The same things were measured in two ways. Each way mixes the same 6 hidden numbers, adds some noise and spreads widely along 3 directions of its own, which tell nothing about the thing.
(in the rows, 128 means zero)
Some things both ways: the first way, then the second way.
[156 113 152  91 159 223  74 121 146  66 109 179 142 152 134 151 120]
[134 146 115 123 152 111 105  67 157 146 116 184 167 143  83 175 119 118]

[ 97 163 137 120  79 146 117 118 103 125 133 115 144 121 169  96 144]
[100 106 153 112 193 112 101 167 143 150 144 106 157 160  94 142 145 141]

[160 119 131 137  89 101 156 157 129 140 116 109 160 121 105 124 155]
[ 42 167  99 161 149 115  88 139 143 130 122 123 114 145 117 113 129 107]

[ 80 147  90 161 106 181 144 167 107 104  77 130 131  75 168 148 142]
[ 52 145 106 171 104  86  94  71 187 135 142 176 116 122 132 166 114 124]

[160 160 144 131 166  61 144 129 121 159 112  97 141 148 122 111 112]
[ 90 173  91 165 128  84 107 168 120 108 117 144 106 108 131 128  91  91]

[125 149 138  82 139 182 113 111 145  77  84 167 144 139 161 147  84]
[148 143 116 125 145 127 111  84 157 133 101 176 156 128  77 173 113 122]

[122 141 126 128  93 113 145 140 131 123 116 151 155 156 153 133 126]
[123 151 126 105 166 140 110 143 123 149 104 134 160 164 113 143 131 139]

[160 135 141 120 144 149 108 155 150 127 130 181 137 181 125 165 134]
[126 169  92  87 110  76 127 127 126 140 117 184 149 135 165 155  98 111]

[140 115 121 182  70 108 148 164  94 149 136 163 117  79 107 159 146]
[ 53 167  84 146 141 198 101 135 183 144  95 133 114 138 111  92 154 121]

[174 132 133 116 163  96 122 125 125 118 131 122 172 216 135 130 105]
[145 163 126 142 195  73  71 139  88 167 115 172 156 161 129 145 106  90]

[127 159 135 129 131 110 145 155 151 149 111 156 127 164 142 133 144]
[121 153 132 129 143 140 137 153 109 135 101 136 153 157 149 160 120 158]

[167 111 142 152 185 181  61  94  54  79 140 135 120 129 132 140 108]
[150 152  92 140 158  81 100  90 161 116 116 181 147 101  45 159  99  75]

[116 145 109 191 151  93 148 168  99 151 115 125 116 138 151 128 149]
[ 80 167  89 133 137 135 115 139 155 156 113 160 132 138 135 119 133 114]

[167 119 176 119  88  98 118 101 122 137 153 170 127 152 116 117 136]
[101 147 119  68 142 126 107 189 131 134 112 106 136 148 144 118 121 132]

[123 171 135  83  77 131 162 163 168 144  88 108 159  96 136 110 140]
[ 30 142 107 158 126 107 110 146 169 122 144 119 109 130 133 124 129 127]

[134 145 153 135 165 146  94 114 102 125 133 137 108 138 146 115 134]
[ 92 144  89  87 117  90 119 153 174 141 135 153 137 116 126 130 124 101]

[186 145 163  90 111  90 147 144 168 153 116 156 143 139  90 150 108]
[ 82 175 107 166 123 119 105 159 116 113 103 132 105 124 153 130  98 123]

[143 159 141 121  96 144 130 177 161 166 132 169 127 143 120 151 160]
[ 80 155  94  98 107 107 145 162 149 139 128 148 137 137 164 135 126 130]

Other things, the second way, with their names:
(366): [107 127 133 121 141 176 128 132 167 144 106 126 147 144 110 151 147 166]
(336): [106 147  92 104 196 121  76 180 150 183 122 148 145 147 107  91 148  75]
(357): [ 51 136  91 120 124  77 118 140 184 107 150 120 117 112  87 126 120 103]
(139): [149 149 109  75 143 132 132  96 151 151 104 174 180 152  95 164 134 131]
(462): [ 84 170  92 143 172  77  58 136 134 177 130 177 134 145 146 115 123  72]
(310): [ 92 145 101  77 129 115 133 195 148 105 121  99 127 122 109 117 118 119]
(277): [130 134 119  72 161 107  78 152 148 197 124 170 158 156 159 135 137 115]
(89): [102 138 133 147 158 152  97 114 147 164 108 154 148 156 131 151 142 149]
(370): [108 172  89 147 124 104 129  60 152 100 108 173 145 129  68 167 104 108]
(388): [ 93 152 101 151  99 173 151 127 170  84  96 125 114 100  84 149 113 147]
(7): [117 151 124 113 173  38  71 167  99 143 138 143 142 143 133 138  97  84]
(100): [144 180  72  60 121 156 156 169 129 139  82 161 155 134 143 118 124 118]
(474): [112 178 108  84  99 151 122 176 112 123  82 132 125 140 186 127 102 144]
(82): [113 136 108 126 135 139  84 115 193 172 112 178 131 116 132 138 130 113]
(355): [ 56 155  96 138 149 157 120 186 152 143 118 115 120 142 134  98 146 130]
(379): [113 143  81  89 137 169 122 177 193 151 102 143 130 108 101  99 146 105]
(300): [ 81 130 136 164 209 109  47 102 160 158 135 132 142 155  60 129 143 103]
(334): [108 179  71 104 128  39 118 134 121 123 135 178 141 124 124 138  93  67]
(126): [ 35 179  54 117 101  72 108 149 168  93 140 133  95 103 109  98 102  68]
(98): [145 162 110  44 144  76 109 115 108 130 112 151 178 167 112 155 101 113]
(145): [ 81 163 130 199 122  52  82  45 121 124 134 185 128 148 142 193  89 126]
(419): [123 137 121 130 132 102 106 144 150 122 115 142 125 106 112 154 104 116]
(470): [ 90 187  74  68 123 183 111 144 151 144  79 141 134 150 136  91 135 117]
(447): [184 133 124 114 176 122 116  93 147 143 103 181 178 131  58 178 121 118]
(317): [ 53 165  85 138 151  11  68 114 141 142 162 169 127 137 120 127 106  56]
(75): [150 131 116  67 107 118 144 170 153  96 104 126 135  97 110 160  99 133]
(271): [ 98 147  82 107 131  92  98  96 192 122 131 161 134 105  65 137 117  83]
(394): [122 136 105  68 140  89  94 114 164 154 128 164 154 136 111 143 124 102]
(121): [ 95 172 101 101 106  94 145 139 111  85 110 122 137 140 123 151  91 129]
(44): [ 64 158 100 151  98 100 138 170 137 124 127 142 111 123 183 140 110 134]
(197): [127 123 171 108 180 157  70  92 127 172 102 135 171 190 122 167 139 178]
(74): [115 180  56  80 149 103  96 153 151 148 109 169 138 123 109  97 119  58]
(345): [ 94 158  97 118 107  61  95  43 166 109 129 179 139 129  89 173  95 105]
(128): [ 72 170  89 120 130 101  82  90 159 133 120 160 129 143 119 129 112 101]
(190): [ 93 147 124 181 101 162 104 120 163 122  93 152  99 104 149 156 106 149]
(158): [ 86 120 126  57 157 105 108 156 159 141 144 103 157 158 101 129 142 136]
(25): [ 78 126 118 123 159 138 118 212 162 152 125 106 123 127 131 109 145 129]
(202): [ 79 144 102 171 157 120  92  98 183 171 129 182 136 134 113 137 142 107]

Some of these things the first way, each followed by its name:
[141 146 122 127 107 191 102 171 126 117 123 155 145 112 129 173 126]	(202)
[159 147 160  79  83  60 173 135 189 161 103 195 147 172 113 155  93]	(474)
[178  97 123 192 185 101 105 136  64 125 147 120 135 173 121 125 145]	(462)
[ 98 169 123 126  73 141 146 142 108 133 107  86 153  72 156 102 145]	(357)
[156  96 141 149 125  58 162 121 134 132 107 167 127 163 125 120 134]	(470)
[151 108 113 142  90 195 120 179 129 104 110 154 160 106 117 175 146]	(370)
[130 159 126 143 129  71 152 154 136 164 123 163 126 182 146 152 118]	(100)
[115 139 138 115  47 151 125 116 121 110 127 134 154 123 159 101 153]	(158)
[196 110 135 101 137 157 112 146 136 109 124  89 188 162 109 115 146]	(317)
[107  95  92 171 115 189 124 136  90  67  90 141 146 106 159 138 149]	(345)
[138 156 153 111  80 149 124 144 140 131 114 217 107  82 114 197  83]	(190)
[ 97 139 109 136  89 152 124 125  95  95 114 141 148 136 178 133 114]	(394)
[147 128 125 156 144  76 157 131  98 143 107  67 142 115 126  77 152]	(126)
[193 116 149 145 240 121  96 116 109 124 131 102 129 200 126  96 156]	(334)
[ 98 157 124 157 129 158 100 120  73 106 121 179 101 105 162 172  89]	(82)
[116 137 114 126  82 174 118 129  92  92 110 130 153  87 150 145 106]	(271)
[ 89 191 126 149 107  90 139 121  83 149 123 140 113 109 166 135  87]	(379)
[134 127 137 148 132 162 109 142 113 115 119 179 117 134 136 150 142]	(89)
[141 138 129 168 141  70 122 113  63 139 148 103 138 161 149 108 118]	(336)
